Every row belongs to one group in each of 4 separate groupings. Each group adds its own fixed numbers to the row, and there is some noise. The rows also spread widely along 11 directions, which tell nothing about the answers.
Some rows, each with its group in each grouping after it:
-24, -23, 0, 21, -6, 0, 6, -11, 2, 10, 5, 23, -8, -7, 1, 13, 7, -5, 9, -13, -1, 17, -6, 19, 6, 3, 10 : keni Neli (2) L
24, 25, -3, -12, -28, 6, -5, -10, -3, -23, -8, 15, -24, -3, -18, -13, 12, 1, 1, -7, 17, 13, 3, -29, 32, -19, -13 : keni Nusis (0) L
3, 24, 13, 3, 0, 10, -12, 6, -5, -7, 12, 13, -6, 5, 4, 11, -3, -4, -20, -3, -12, 9, -7, 1, 4, -5, 0 : sevol Neli (4) E
1, 4, -19, -1, 25, 4, 4, -38, 10, 16, -9, 1, -17, 9, 2, -5, -27, 27, -8, -13, 20, -21, 17, 3, 18, 6, -16 : kugut megof (3) R
2, -14, 3, 9, -4, 9, 14, -8, 20, -18, -1, 25, -14, -5, -7, 16, 13, 8, 9, 1, -8, 27, 3, -7, -8, -8, 0 : sevol Gul (1) R
5, 5, 9, -4, 5, -17, -4, 9, -2, 11, 3, 6, -5, 4, -3, 10, 18, -8, 20, -9, 13, 5, -11, 15, 5, 3, 5 : kugut Gul (2) E
-9, -55, -28, 7, 7, 8, 27, -41, 19, -13, -5, -2, 12, -23, -39, 8, -3, 33, 22, -10, 9, -14, 8, -5, -23, 9, 8 : keni megof (1) L
2, -6, -19, 44, 6, 6, 26, 8, -13, -3, -3, 49, -10, -5, 2, 7, 18, 6, -21, -5, -30, 24, -14, -10, 14, -6, 32 : keni Nusis (3) R
6, -13, 22, -3, -18, -8, -15, 12, -1, -9, 7, -22, 28, -19, -15, 3, 11, 1, 15, 4, 7, -11, -13, -3, -27, -6, 11 : sevol babi (0) R
30, 1, 10, -16, -37, 9, 4, 8, 3, -31, -1, 20, -9, -18, -40, 5, 48, 14, 30, 16, 2, 10, 16, -22, -7, -17, 3 : keni babi (4) L
9, 9, 1, 14, 2, -6, 8, 9, 1, -9, -6, -8, 8, -9, 0, -1, -10, 9, 0, 19, 4, -16, 1, -10, -6, -4, 3 : keni Neli (2) R
-14, -29, -43, 17, -17, -4, -2, -41, 6, -1, -22, -5, -20, -15, 11, -37, -23, 16, -8, -2, 19, 1, 12, -31, 30, -3, -12 : keni megof (3) R
12, 50, 35, 10, -21, 21, -21, 45, -10, -13, 8, 34, -9, 10, 16, 17, 17, -16, -36, 10, -31, 28, -22, -9, 12, -15, 10 : keni babi (3) L
-12, -20, 10, 20, -12, -13, 5, -1, -7, 16, 10, 23, -24, -8, -10, 5, 12, -4, 32, -5, 20, 4, 12, 27, 16, -1, 5 : sevol Neli (2) R
5, 18, 3, 11, -8, -5, 14, -22, 15, -14, -4, -14, -12, 2, -2, -2, -20, -6, 2, -8, 11, 1, 1, -3, 13, -11, -9 : keni Neli (0) L
7, -6, 11, 1, -14, -5, -15, 3, -4, -5, 1, 16, -11, -5, -6, -4, 14, -2, 12, -1, 19, 20, -5, -6, 16, -5, -3 : kugut Neli (0) R
-19, -20, 10, 16, 1, 8, -11, -5, -3, 10, 6, 24, -1, -6, -3, 12, -1, 0, -5, -20, 5, 14, -16, 15, 8, 7, 7 : keni megof (3) R
-10, -8, 13, -1, -11, -5, -30, -2, -9, 4, 7, -27, 22, -11, 1, -4, -16, -3, -6, -9, 17, -22, -14, 8, -7, 8, -1 : kugut Nusis (0) R
16, 2, -10, 23, 22, 4, 37, -17, -4, 1, 1, 29, -31, 6, -24, 4, -8, 15, 1, -8, 9, 1, 15, 9, 24, -2, 2 : kugut Gul (0) R
4, 12, 6, 13, -16, 30, 8, 12, -9, -17, 2, 48, -10, -6, -6, 12, 28, 7, -18, 9, -35, 24, 6, -4, -5, -12, 10 : keni Gul (2) R
15, 0, -5, -19, 1, 29, 6, -21, 3, -35, -2, 18, 23, -10, -34, 11, 20, 18, -18, -18, -25, 17, -16, -25, -21, -8, 6 : keni Gul (0) E
-13, -16, 35, -19, 1, -5, -28, 8, -10, 25, 19, -8, 32, -13, -18, 26, 21, 5, 24, -14, 14, -29, -9, 40, -36, 13, 9 : sevol Gul (2) R
0, -4, -5, 16, 1, 1, 5, -4, -2, -2, 3, 15, -8, -4, -7, 6, -1, 7, -1, -5, 1, -5, 2, 4, 6, 3, 6 : kugut Nusis (1) R
2, 7, -15, 25, -5, -1, 31, -17, 5, -29, -9, -17, 16, -12, -17, 0, -20, -9, -8, -12, -8, -8, -21, -9, -2, -11, 13 : keni megof (2) L
5, 27, -2, 15, 2, -7, 4, 4, 9, 5, -7, -22, -3, 6, 22, 0, -19, 5, -8, 12, -4, -21, 5, -3, -3, -3, 2 : keni megof (3) L
-2, -27, -13, 2, -1, 11, -16, 5, -15, 5, -1, 39, -8, -13, -10, -4, 15, 17, -4, 4, 10, 14, -2, -12, 13, 4, 4 : kugut megof (2) R
-11, 2, -9, 15, -33, 19, -19, 7, -4, -20, -2, 5, 3, -15, 21, -14, 0, 3, -27, 16, -27, 6, 2, -23, -6, -7, 3 : keni megof (1) R
-3, -2, -24, 10, 8, -4, -12, -8, -9, 26, -3, 0, -21, -1, 21, -22, -16, 24, -6, 13, 16, -21, 27, -4, 15, 5, -4 : keni megof (0) R
3, -6, -17, -25, 18, -24, -31, -24, 11, 15, -13, -25, 37, -2, 20, -6, 15, 6, 8, -19, 16, -4, -27, -15, -14, 5, 4 : kugut Neli (0) R
16, 20, -22, -13, -5, -27, -12, -10, -9, 19, -5, -14, 8, -6, 8, -17, 35, 7, 19, -5, 5, -28, 7, -4, 2, -6, 13 : keni babi (4) R
3, -13, 4, 9, 11, -8, 2, 9, 3, 17, 6, 1, 1, -4, -3, 11, 8, 14, 16, 5, 10, -6, -1, 7, -9, 4, 14 : keni babi (0) L

New rows. What belongs after each?
2, -8, 7, 5, -8, 6, -2, 25, 2, -13, 0, -22, 45, -21, 2, 18, 11, 17, -3, 28, -27, -27, -5, -10, -59, 3, 22 : keni Nusis (2) L
-15, -20, 13, 17, 16, 6, 2, 0, 15, 1, 1, 10, 9, -7, 6, 22, -16, 8, -4, 4, 2, 11, -11, 6, -14, 6, 1 : keni Neli (2) R
-2, -13, 19, 9, 1, 6, -5, 14, 8, -4, 6, 3, 8, -10, -5, 23, 0, 10, 5, 16, -1, 4, -2, 1, -22, 6, 8 : keni Neli (4) L
23, 27, 2, 38, 11, -5, 30, 29, 1, -23, -8, -12, 2, -4, 4, -1, -36, 3, -24, 32, -6, -13, -10, -23, 3, -12, 9 : keni babi (2) R
21, 28, 25, -27, 37, -18, -25, 19, 2, 20, -2, 5, 32, 9, -2, 30, 32, 2, 9, -22, 12, -1, -43, 6, -14, 6, 15 : keni Gul (3) R
21, 4, -8, -24, -15, 3, -19, 0, -14, -4, -11, 20, 8, -14, -19, -13, 43, 30, 9, 7, 3, -13, 10, -27, -3, -5, 5 : keni Neli (3) R
-10, 21, 22, -29, 11, -7, -52, -15, -6, 22, 12, -19, 28, 6, 6, 7, -9, -14, -9, -44, 24, -15, -36, 21, 3, 4, -6 : sevol megof (0) R
36, 24, 20, 12, 12, -6, 29, 15, 18, -29, -7, -9, 3, -2, -15, 20, -4, 10, 13, 16, 6, 2, -2, -18, -16, -16, 1 : keni Nusis (0) R
3, 4, 14, 5, -21, 2, -17, 21, 0, -7, -2, -2, 15, -6, 11, 7, 19, 1, -3, 17, -17, -1, -9, -8, -19, -2, 13 : kugut Neli (3) L
-1, 13, 9, -6, -6, 3, -12, -7, 0, 2, -4, 10, -12, 0, 0, 0, -4, -2, -4, -9, 18, 5, -3, 1, 18, -3, -13 : keni Gul (2) R
7, -13, 10, 10, 23, -19, 13, 1, 20, 16, -8, 5, -14, 2, -1, 17, 3, 14, 28, 2, 27, 6, 1, 7, 0, 6, 0 : keni Gul (3) R
-10, 0, 27, 27, 9, 6, -4, 17, 33, -8, 2, 3, -13, 8, 33, 27, -29, -12, -11, 10, 1, 46, -19, -5, -4, -5, -7 : keni megof (0) L
23, 35, 2, -6, -32, -1, -21, 11, -25, -12, -7, 12, -6, -7, -11, -20, 21, 0, -10, -2, 5, -12, -3, -21, 26, -12, 1 : keni Nusis (3) R
-5, 8, 2, 20, 22, -30, 12, 5, 22, 22, -5, -41, 4, 4, 32, 16, -28, 3, 18, 13, 16, -31, 5, 17, -20, 7, 2 : keni Nusis (2) L
-7, -21, -6, 26, -6, 3, 15, -6, 13, -15, -4, -5, -2, -14, -1, 3, -19, 15, 0, 13, 0, -7, 11, -9, -11, 1, 0 : keni Nusis (1) R
-1, 40, 17, -2, -1, 5, -23, 10, 11, 18, 5, -6, -19, 16, 42, 8, -6, 3, -8, 12, -5, -1, 17, 10, -4, -5, -11 : keni megof (0) L
-32, -49, -18, 33, -17, -14, -5, -10, 3, 17, 8, -11, -4, -15, 27, -13, -4, -4, 6, -1, -8, 12, 0, 5, -7, 2, 16 : sevol babi (0) E
12, 6, -14, 1, 36, -6, 16, -23, 9, 19, -3, 18, -18, 9, -5, 5, 0, 22, 8, -16, 19, 1, 4, 1, 19, -2, -1 : keni babi (0) R
11, 10, 5, -3, 3, -5, 9, -7, 3, -18, -3, 3, 10, -5, -23, 8, 4, -2, 9, -14, 7, 4, -19, -6, 2, -6, 2 : keni Neli (2) E
-8, -7, 7, -26, -5, 3, -41, -2, 4, 21, 0, -13, 19, -6, 9, 2, 9, 21, -2, 0, 11, -20, -3, -2, -16, 10, -4 : keni babi (3) L
13, 55, 12, -25, -5, 1, -24, 8, -19, 15, 6, 11, 5, 9, 0, 11, 30, -2, -1, -17, -3, -25, -3, 16, 5, -5, 4 : keni Nusis (2) L
21, 40, 1, -28, -4, -7, -25, 1, -15, 6, -3, -10, 8, 0, -2, -8, 8, 9, -3, -4, 15, -36, 2, -8, 5, -8, -8 : sevol Nusis (2) R
10, 5, 8, 21, 15, 2, 3, 11, 5, -14, -3, 5, -8, -3, 0, 7, -32, 4, -18, 15, 15, 12, -12, -18, 15, -1, -4 : keni Neli (4) R
7, 0, -5, 0, -10, -6, 5, -5, 6, -1, 2, -10, -7, -6, -9, 1, 6, 15, 24, 7, 5, -24, 20, 1, -12, -3, 3 : sevol megof (1) L
26, 20, 4, 22, 6, 9, 23, 13, 3, -17, -1, 35, -32, 6, -3, 9, 3, 5, -10, 12, -9, 32, 3, -19, 17, -19, 4 : sevol Gul (0) R
12, 8, 6, -4, -4, 9, 10, -8, 0, -14, 3, 2, 3, -4, -25, 10, 3, 18, -1, -8, -6, -17, 7, -2, -13, -5, 2 : sevol Nusis (3) E
18, 16, -22, 26, 8, -16, 13, 5, -12, -3, -12, 18, -4, 2, 6, -7, 9, -7, -14, -11, -6, 9, -26, -19, 27, -8, 21 : kugut Nusis (3) R
8, -9, -31, 16, 40, -17, 7, 2, 0, 33, -12, 2, -4, 8, 21, -1, -6, 24, -7, 9, 7, -16, -3, -7, 5, 16, 17 : kugut Gul (3) L
-4, -28, -21, 5, -1, 3, 3, -31, 9, -12, -12, -6, 5, -16, -9, -13, -14, 14, -7, -8, 13, 6, -4, -23, 3, 0, -5 : keni Gul (0) R
-7, 0, -5, -12, -2, 14, -19, -14, 12, -6, -8, -9, 21, -10, 17, 5, -4, 19, -17, 6, -10, -10, 2, -16, -26, -1, -9 : keni Nusis (2) R
35, 53, 16, -7, 11, -1, 7, 10, 7, -13, -2, 28, -9, 12, -6, 26, 29, -3, 4, -9, -7, 20, -10, -7, 7, -18, 3 : keni Nusis (4) R
4, 0, -10, 33, -15, -2, 17, 0, -4, -12, -9, 7, -12, -9, 2, -8, -8, 3, -10, 6, -6, 0, 3, -14, 13, -8, 8 : keni Nusis (3) R
-6, 32, -6, -15, 34, 8, -19, -23, -9, 42, 10, 32, -2, 25, 10, 18, 12, 6, -26, -48, -8, -5, -21, 23, 24, 4, 10 : sevol babi (3) L
8, -2, 0, -5, -25, -1, -15, 9, -14, -4, 3, 10, 4, -14, -14, -5, 34, 3, 16, 0, 0, 0, -2, -7, -5, -6, 15 : keni megof (0) L
-14, -13, 21, 17, -24, 10, -4, 1, 10, -22, 8, -4, 12, -14, -6, 22, -4, -15, -4, -6, -9, 19, -18, 2, -15, -3, 6 : keni Nusis (4) L
19, 19, -9, -11, -2, -10, -1, 1, -2, -1, -9, 7, 3, -6, -5, -3, 29, 10, 18, 2, 3, -9, 4, -11, -3, -10, 6 : keni megof (2) R
14, 34, 30, -20, -4, 11, -7, -5, -16, 5, 21, 51, -6, 8, -33, 26, 57, -5, 18, -40, -10, 14, -6, 32, 6, -14, 12 : sevol Neli (0) R
8, 22, 14, 16, -23, -6, 19, -9, 1, -21, 10, -7, 0, -2, -22, 12, 3, -28, 8, -23, -6, 4, -18, 12, 9, -19, 13 : sevol babi (4) L
23, 13, 9, 11, -20, -10, 2, 20, -8, -15, -2, -3, -10, -13, -12, -4, 7, 2, 13, 19, 13, -10, 10, -14, 5, -9, 2 : keni Nusis (4) R
16, 18, -11, -15, -13, 24, -6, -5, -36, 6, 9, 71, -29, -4, -31, -7, 48, 25, -2, -6, -9, -2, 26, 0, 27, -10, 5 : sevol Neli (2) R
9, 32, 5, 9, -5, -4, -5, 3, 18, -9, -6, -18, -2, 4, 30, 2, -11, -3, -11, 15, -10, 2, 3, -13, -3, -13, -5 : keni babi (4) R
12, -13, -4, 17, 22, -6, 23, 6, -5, -2, -5, 20, -4, -9, -26, 9, -4, 10, 6, 0, 18, 3, -12, -3, 10, 2, 11 : keni Gul (2) R
-6, -34, -3, 32, -11, -3, 14, 4, 14, -10, -4, 24, -12, -14, 10, 10, 18, 1, 13, 7, -10, 43, -4, -13, -8, -10, 14 : keni Nusis (0) R
20, 28, 29, 11, -11, -9, 21, -3, 19, -30, -3, -19, -4, 4, -12, 12, -8, -20, 15, -5, 7, 9, -7, 6, 0, -17, -6 : kugut Gul (0) R
11, 56, 4, -8, 35, -15, -7, -17, 4, 28, -4, -5, -3, 24, 19, 6, -11, 5, -10, -25, 13, -25, -8, 17, 21, 1, -5 : keni Neli (3) R
3, 17, 18, -7, -8, -9, -9, -3, -3, 4, 9, 3, 10, 2, -9, 19, 30, -14, 18, -31, 2, 2, -20, 19, -4, -5, 13 : keni Nusis (0) L
3, 9, -18, 27, 14, -13, 28, -10, 9, -4, -5, -12, 6, -3, 3, 1, -10, 6, 5, -3, -10, -19, 1, 2, -9, -3, 16 : keni megof (1) R
16, 3, 0, 6, 10, 3, 10, -4, 13, -14, -10, -11, -8, -5, -4, -3, -26, 19, -7, 18, 17, -4, 9, -22, 0, -3, -13 : keni Gul (0) R
-19, -23, -29, 4, 2, -3, 0, -40, 6, 16, -7, -5, -1, -10, 4, -15, -14, 16, -1, -13, 15, -15, 8, 1, 11, 3, -6 : keni babi (2) R
-23, -38, -29, 5, -31, -7, -30, -5, -19, 20, -5, 7, -4, -22, 14, -24, 13, 7, 0, 1, 14, -5, 1, -12, 13, 7, 6 : keni Nusis (2) L
-18, -21, -2, 31, -18, 2, 12, -3, 1, -6, 0, -5, 5, -18, 5, 2, -9, 3, -1, 7, -10, -9, 5, 6, -14, -2, 8 : keni Nusis (2) R
-15, -26, -12, 10, 18, 0, -12, -10, 0, 18, 4, -6, 12, -4, 9, 4, -18, 7, -18, -10, 6, -1, -20, -1, -5, 11, 11 : sevol Gul (0) L
-25, -14, 7, 20, 5, -6, -13, -16, 22, 3, 0, -24, 6, -2, 25, 11, -42, -14, -13, -7, 15, 13, -22, 4, 4, 8, -8 : keni Neli (4) L
-13, -21, 4, 18, 6, -10, -13, -2, 4, 14, -1, 12, -9, -2, 13, 2, -12, 1, -3, -7, 17, 15, -15, -1, 15, 4, 1 : sevol Neli (3) R
-7, -21, -34, 21, 18, -12, 13, -38, 11, 8, -9, -36, -8, -4, 4, -12, -62, 15, -12, -2, 33, -31, 7, -6, 18, 13, -11 : kugut Nusis (4) L
18, -22, -25, -1, -10, -5, 1, -8, 1, -14, -13, -17, 2, -22, -12, -21, -4, 26, 2, 27, 14, -16, 16, -39, -8, -3, -1 : sevol Gul (4) R
-12, 12, 35, -4, -26, 13, -22, -5, 14, -5, 11, 8, -17, 2, 3, 19, -1, -12, 5, -5, 7, 19, 5, 18, 6, -4, -18 : keni Neli (4) L
-9, -35, -12, 4, -17, 14, -6, -21, 4, -1, 1, 18, -13, -16, -5, 1, 10, 22, 7, 6, 2, 7, 24, -4, -4, 3, -5 : kugut Nusis (4) R
-24, -48, -15, 3, -17, -21, -9, -24, 16, 12, -9, -37, 12, -22, 6, -8, -11, 10, 29, 1, 32, -20, 6, -1, -15, 10, -5 : keni Nusis (2) L
3, -8, 14, -4, 15, 14, -4, 4, -3, 0, 8, 9, 14, -9, -18, 17, -6, 27, -3, 9, 5, -21, 5, 4, -22, 5, 0 : sevol Neli (2) R
-19, -36, 1, -23, -35, 1, -45, -12, 10, -8, -4, -29, 30, -26, 13, -15, 15, 11, 8, 8, 2, 2, 1, -23, -36, 3, -7 : keni Neli (0) E
